The same things were measured in two ways. Each way mixes the same 9 hidden numbers, adds some noise and spreads widely along 5 directions of its own, which tell nothing about the thing.
In the rows, 128 means zero.
Some things both ways: the first way, then the second way.
[113 162 144  76 143 109 133 109 137 170 162 106 129  99 162 117  84 155
 130 139 125 130 206 183 135  96]
[132 122 176 114 122 177 186 198 124 113 169 187  68  88 117 124 129 154
 120 155 250 110 102]

[121 129 113 131  98  83 131 101  79 147 147 114 112 193 122 180 133 110
 140 153 103 120  98  80 185 150]
[159 147 125 158 136 119 131 164 121 123 170 102 133  87 160 140  97 119
  92 124 183 136 187]

[158 110 124 100 152 137 131  83 142 128 155 121 127  73 128 120 101 149
 140 121 161 120 207 132 114 123]
[158 159 110 125 108 143 126 147 121  93 167 105 126 101 171 113  98  97
 114 146 161 154 157]

[165 156 129 101 130 146 112 120 109 137 194 134  83 131 105 119 108 116
 164 121 129 130 160 127 171  97]
[187 161 127 157  72 148 133  96  80  95 123 145 142 106 170 116 120 131
 114 109 173 129 116]

[162 125  83 183 142 148 110  65  90  94 173 121 101 127 122 121 115 164
 122 119  99  71 124 155 126 154]
[146 170 102 252 118 181 102 143 158 175 219 156  58 107 122  41 110 114
 130 157 140 155 152]

[178 123  78 142 179 154 108  75 115 123 137 162 133 136 123 116 107 158
 105 123 147 120 140 144 126 183]
[163 153  97 126 118 175  94 132 138 107 161 162  78 115 164  27 122 122
 116 111 201 175  94]

[149 166  77 173 137 117  90 102 115 133 120 126 122 181 152 159 134 136
  81 143 102  98  98 136 165 150]
[152 142 123 174 133 101 145 132 126 151 142 109 190 127 191 164 121 102
 116 116 158 143 160]

[152 132  70 169 169 189  91  71  83 130 203 174 128 130  83  97  88 122
 113 126 113 129 105 169 118 212]
[176 189 127 119 111 154 174 161 123 100 156 132  80  88 109 112  92 133
  70  85 215 148  90]

[172 126 104 133 160 147 114  87 145 111 119 141 107 104 104  91 130 170
 108 111 120 133 145 130 119 132]
[142 135 120 133 147 151 115 131 129 129 161 100 151  91 167 157 135  84
 125 129 151 148 167]

[124 165  86 111 145 129 100  94 177 139  96 151 141 122 119 121 122 153
  87 126 105 154 139 155 117 142]
[156 173 135 133  78 125 156 101 108 124 108 128 164 132 165 165 118  97
  93  60 114 146  90]

[154 157 122 131 169 168 106 108 105 174 222 128 119 105 122 110  94 111
 130 144 144 121 156 141 146 143]
[142 126 148 126 131 141 166 186 135 113 147 155 134 107 130 113 104 134
 109 141 219 171 107]

[214 165  80 124 169 150  88 108 193 131  92 133  95 114 156 126 149 175
 106 118 166  96 177 111 155 108]
[206 169 188 136  70  55 201 188 100  75 125  46  94 101 148 167  75 106
 121 123 170  83 142]

[132 176 120 139 153 180 108  83 127 172 180 148 125 122 124  73  99 134
  96 160 127 118 130 135 134 128]
[172 135 155 106 104  87 137 154  94  98 121 136 131 121 164 145 102 123
 107  89 157 124  96]

[172 105  75 177 114 125  96 109 124 118  62 155 100 161 136 145 130 142
  65 130 115 130 127 108 168 156]
[189 215 136 112  89 122 140 143  92  98 162  79  95 109 152 133  94  67
 105  88 134 126 152]

[171 139 112 142 172 117 113  96 123 116 134 135 152 154 128 167 125 131
 103 121 143 124 125 119 142 148]
[151 128 106 119  92 134 141 135 129  75 123 148 166 115 176  94  96 143
 106 139 190 174  92]

[167 104 138 117 103 134 131  97  98 101 174 154  54 125  99 110  96 160
 186 115 126 125 170 116 166  84]
[128 179  87 163 142 201 105 106 133 129 196 142 131  97 147  95 100  94
 119 137 121 165 146]

[158 168 190 104 155 108 106 138 175 146 137 134 116 150 155 151  95 140
 130 137 164 140 163 120 166  40]
[144 146 166 168  99 130 144 154 117 130 141 149 136 145 139  93 101  96
 147 136 136 169 113]

[111 123 176 124 146 121 108  99 122 164 153 126 121 171 118 128  84 101
 127 160 149 143  97 105 142 126]
[190 139 107  83 135 107 113 143  85  76 126 138 145  91 162 136 106 131
 107  96 187 137  73]

[180 180  72  78 134 157 115 106 133 123 116 140  76 120 108  64 144 161
 117  99  93 137 159 148 157 104]
[138 112 131 131  92 190 124  46  99 121 101 162 169 117 224 149 196 118
 146 111 168 116 108]

[118 146 135 129 172 133 125  67 157 119 136 121 165  96 103  99 123 161
  94 125 107 135 130 146  82 128]
[189 131 122 165  66 127  83 113  87 108 136 158 104  98 157 104 138 134
 109 103 142 120 114]

[170 158 154 122 136 135  89 129 178 137 116 162  83 150 132 134 107 139
 130 135 158 138 146 102 172  62]
[113 147 147 115 147 115 189 175 159 132 146 108 161 131 137 161  79  85
 116 124 132 174  93]

[151 132 110 110 171 128 140  66 128  95 131 167 155 131  95 108 113 175
 119 105 115 154 134 148 106 150]
[152 152 113 140  73 203  95  99 117  96 146 188  73 107 149  38 129 141
 107 103 170 160  89]

[135 131 133 115 118 104 129  99  89 105 131 120 118 175 111 142 114 113
 122 121 103 136 112 121 154 113]
[184 170 124 154  72 148 116  83  78  96 138 107 137  97 195 136 137 101
 121 115 148 106 169]

Other things, the second way, with their names:
(47): [207 162 108 103 106  94 104 130  96 104 139 102  92  98 187 137 139 106
  96  64 172 104 110]
(612): [163 144 158 158  83 156 155 158 125 115 158 150  52 107 146  90 137 127
 142 148 197 107 107]
(559): [207 201 196 170  14 138 170 122  78  89 125  86  62 120 133  99 117  77
 153 123 139 103 135]
(534): [143 150 159 166  75 152 129 141 115 117 155 158 108 134 147  76 102 109
 136 137 130 149 127]
(93): [159 138 158 187  82 132 131 185 136 150 170 155  58 114 130  86 135 131
  90 115 197 135 156]
(279): [189 190  85 128 129 164 124 112 116 102 175  92  72  74 181 115 133 106
 109 108 198 100 144]
(683): [139 163 121 152 134 140 140 139 129 113 171 116 133 111 153 125  78  98
 141 146 107 138 120]
(400): [163 148 120  92 122 119 129 128 107 102 138  88 154 105 197 171 136  82
 119 109 149 129 138]
(298): [115 128 139 139 175 136 143 155 136 154 167 102 185 104 176 192 129  77
 117 132 151 153 192]
(225): [161 138 118  73 135 154 139 166 111  71 149 160  97  71 120 120  95 154
  80 106 213 140  71]
(621): [153 175 106 138 107 192 131 109 114 105 177 155  94 110 174  83 125 114
 138 142 171 125 116]
(338): [169 183 118 159  82 151 115 121 104 112 156 160 115 136 154  68 101 104
 125 113 138 160 109]
(191): [143 146 157 184 101 154 127 138 130 155 163 157  62 109 146 106 134 127
 100  95 162 114 150]
(568): [175 164 163  81 131  99 184 160 100  95 131  49 138  89 171 218 119  75
 110 100 180  99 157]
(668): [127 146 192 157  84 182 171 163 117 100 146 170  88 101  54 101  76 125
 143 150 116 151  61]
(365): [156 166 125 117 112 140 116 134 108 106 153 136 120 115 155 111 101  99
 103  93 137 153 120]
(7): [158 152  67 120 149 134 104 105 152 153 143 134 133 139 227  99 165  94
 102  71 197 164  97]
(159): [155 137  79 135 129 126 149 109 117 113 119 160 227 112 187 161 112 138
  97 115 183 163  84]
(161): [142 162 147 206  67 156 120  66 108 153 107 140 194 150 173 119 135  83
 109  82  96 181 162]
(265): [146 186 113 142 147 174 159 124 119 142 176 109 155  95 159 171 129  84
 104 118 180 140 176]
(234): [156 169 124 172 106 158 118 141 115 111 187 139  97 104 144  77  84 112
 131 149 137 138 146]
(447): [167 142 155 186 118 137  94 147 100 146 166 149  93 106 140  92 122 111
 123 110 149 135 161]
(503): [151 127 124 183 146 143  92 128 126 167 162 158 123 111 165 103 147 115
 117 108 169 149 145]
(563): [189 185 148  96  57 130 162 106  71  55 110 100 140 100 152 156  96 105
 115 108 142 115 101]
(104): [167 131 140 121 102 127 140 145 101  82 138 118 135  91 164 144 114 122
 134 149 168 117 126]
(383): [174 120 122 137 120 128 145 132 105 105 121 146 154  83 149 160 127 146
 111 119 196 123  83]
(231): [204 186 162 141  92 109 156 132  88 121 137  93  81 119 183 137 139  92
 133  92 188  81 140]
(103): [144 120 104 128 118 138 113 105 122 116 123 175 162 121 184 116 126 137
 112 101 158 152  71]
(507): [157 166  97 143  97 170 110 107 112  98 160 152 116  97 151  99 106 123
 100 114 144 147 112]
(102): [ 95 161 126 174 119 214 169 108 136 136 172 184 165 119 129 127  94 117
 134 154 121 163 106]
(566): [163 133 106 142 114 158 113 136 129 124 158 170  79 102 174  83 147 144
 107 113 216 130 105]
(549): [137 169 170 106 113 159 186 132 110 103 136  82 153 113 158 173 113  65
 129 128 158 141 161]
(221): [157 162 144  82  93 155 125 114  89  68 140 116 130 115 181 117 107  84
 142 128 133 134 129]
(318): [163 154 112 143 119 101 107 137 130 128 147 130 112 134 176  92 106 103
 111  85 129 149  95]
(321): [116 139 134 100 110 141 163 130 149 115 117 160 152 157 166 108 108 105
 120 100 140 181  48]
(464): [160 164 172 144 110 128 163 110  89 116 112 102 175 122 142 168 107  71
 153 110 104 133 104]
(181): [151 176 132 119 143 115 172 173 126 127 159 104 144 100 123 176  87  97
  86  93 163 148 124]
(70): [133 163 142 149 121 172 151 124 130 126 157 113 129 102 142 138 113  92
 116 122 144 147 147]
(43): [125 171 132 170 116 165 137  99 142 158 143 121 170 153 172 112 130  57
 135 113 124 189 144]
(146): [180 185 146 166  69 132 152  83  67 105 124 117 184 120 178 165 107  95
 131 117 115 112 149]
(213): [ 96 114 103 105 151 207 142 123 165 133 158 157 154  97 182 140 159 121
  93 128 219 172 144]
(129): [119 140 112 153 176 177 138 131 135 146 166 156 178  92 128 151 108 116
 109 123 157 169 123]
(671): [138 176 121 131  95 182 119 135 120 105 171 163 100 109 111  83  90 106
 110 116 115 173  94]
(190): [162 188 140 128 125 140 157 118 119 134 154  77 110 128 196 142 133  59
 145 106 152 112 150]
(618): [165 186 112 119  92 134 177 129 117  92 148 117 124 112 158 143  95 110
 114 118 153 121  81]
(398): [188 193 110 149  88 148 102  97  99 118 162 129  87 134 207  69 133  87
 142 106 152 117 133]
(681): [129 178 121  99 110 155 180 119 128  99 133 139 147 114 134 158  86 114
  94  89 128 147  57]
(558): [182 145  52 189 137 123  99 134 133 117 171 115 152  57 132 131  98 141
  79 124 169 157 125]
(170): [199 171 134 178  69 110 125 103  74 112 127 103 166 108 176 155 122  97
 117 111 137 118 163]
(684): [146 143  89 131 183 146 121 152 145 140 171 136 143  93 156 116 112 121
  93 107 201 172 125]
(18): [154 145 131 170  77 192  94 105 110 126 154 168 115 122 158  66 155  99
 147 141 150 163 130]
(352): [177 153 115  75 126 115 148 113  96  70 122  96 152 103 199 166 111 103
 134 113 161 105  85]
(333): [193 169  98 162 110  83 120 129 101 106 146  87 165 108 185 143  94 101
 107 114 141 135 150]
(510): [128 150 124 124 124 145 156 149 136 114 173 123 120  97 165 163 108 111
 116 139 141 117 128]
(514): [179 178 121 134 112 145 145 137  94  90 159 112 135  86 163 130  93 124
  88 122 206 130 175]
(290): [142 172 129 199 114 168 126 120 129 159 162 180 110 125 113  79  97 124
  97  86 127 169  97]
(616): [139 155 109 158 155 141  99 200 144 130 219 168  58  98  97  63  63 126
 117 141 131 158  97]
(482): [143 210 117 150 101 133 160 133 133 118 168  83 148 129 159 135  70  66
 112 119 103 158 151]
(443): [206 142 126 132 100  79  93 161  84  88 130 152 117 112 137  87  84 132
 114  95 144 145  69]

Some of these things the first way, each followed by its name:
[144 164  99 116 154 160 127  81 133 171 190 131 101  81 124  71 118 178
 132 144 119 109 177 142 134 136] : (447)
[182 115  85 140 128 111 122  95 147  86  86 160  94 123 115 134 148 200
 119 102 103 130 162 121 148 121] : (507)
[139 143  75 152 123  97  94 120 119 150 118 106 113 161 152 181 136 125
 101 139 102 111 126 132 168 166] : (159)
[148 138  68 108 132 166  96 103 160 186 162 136  82  51 128  93 111 161
 136 143 134 118 214 143 140 160] : (181)
[161 148 121 115 157 116  97 120 150 122 107 150 122 160 136 150 104 138
 112 116 142 147 144 147 152 114] : (43)
[138 136  93  90 165 138 116  97 121 171 136 114 133 110 137 102  99 130
 100 131 137 137 172 162 126 172] : (549)
[181 127 100 164 149 145  96 107 114 108 103 148 110 165 110 117 127 128
  76 116 114 141 100 119 153 139] : (563)
[140 177 124  90 131 106 117 128 128 136 150 147 120 170  94 156 134 112
 143 117 108 172 116 111 175 108] : (161)
[130 123 123 162 144 115 100  85 113 121 135 113 136 173 131 166 113 112
 105 143 132 106  90 113 136 148] : (333)
[103 147 122 105 135 155  94  73 115 143 156 153 141 166 113 124  64  81
 127 151 146 131 111 153 120 150] : (7)
[160 144 101  94 143 135  98  98 163 128  84 145  98 140 157 109  91 158
 108 125 150 122 176 164 138 106] : (190)
[123 131  85  90 111 120 103  93 167 167  78 118 100 127 133 120 131 131
 112 151 134 132 151  99 140 147] : (47)
[130 149 104  85 139  90 121 107 156 148 111  96 122 105 166 141 113 170
 115 123 119 119 200 173 133 115] : (146)
[154 171 144 136 130 160  91 116 120 147 149 172 104 192 117 120  95  94
 107 151 140 142  95 109 182  91] : (321)
[188 148 117 101 127 141  97 125 173 128  96 162  70 135 119 106 124 148
 126 121 147 149 166 101 175  78] : (568)
[155 143 135 112 120 109 126 115 129 107 152 137  80 118 135 130 101 183
 152 110 105 121 193 167 158  65] : (102)
[127 148 142 132 130 134 108 114  98 141 180 100 114 143 111 137 106  89
 127 136 115 126 120 125 150 113] : (170)
[155 110  94 126  88 136 119 123 112 164 139 126  55 104 116 110 134 132
 134 144 114 132 178  83 183 133] : (671)
[147 124 104 113  83 119 108 123 119 159  97 113  69 155 124 127 138  98
 112 148 124 136 136  68 188 119] : (400)
[109 115 145  86 137 116 124  79 142 138 160 118 140 108 132 147  70 123
 152 140 159 123 183 149 108 122] : (482)
[187 138 116 122 142 123 113 108 138  88 110 172  91 160 100 126 131 167
 133  97 121 151 127 114 160 100] : (70)
[124 131 151 101 125 146 104  94 136 129 167 124 109 116 125 121  66 109
 149 136 150 119 168 154 122  92] : (618)
[106 128  67 127 118 128 100  85 113 168 116 123 114 147 122 118 115 123
  97 152  98 132 117 137 137 196] : (681)
[121  98  82 121 155 145 116  37  84 105 147 129 134 144  99  98  86 131
 128 121 122 111 110 165  85 205] : (279)
[125 161 135 100 143 111 119  96 151 144 142 133 117 138 127 124 113 162
 136 136 119 134 141 135 140 106] : (503)
[166 135  97 133 157 123 115  98 138 135 103 105 115 121 146 119 141 163
  89 124 127 109 150 120 138 137] : (104)
[104 125 103  96 103 129 127  94 109 201 157 112 103 115 128 112 108 115
 129 170 128 131 166 105 156 163] : (365)
[146 109 117 162 131  99 122 101  83 133  67 127 130 205 148 138 119 121
  50 146 114 136  88 103 166 150] : (221)
[132 125 187  88 137  96 126  91 166 120 125 116 102 140 144 134  90 163
 162 135 161 120 165 120 134  57] : (683)
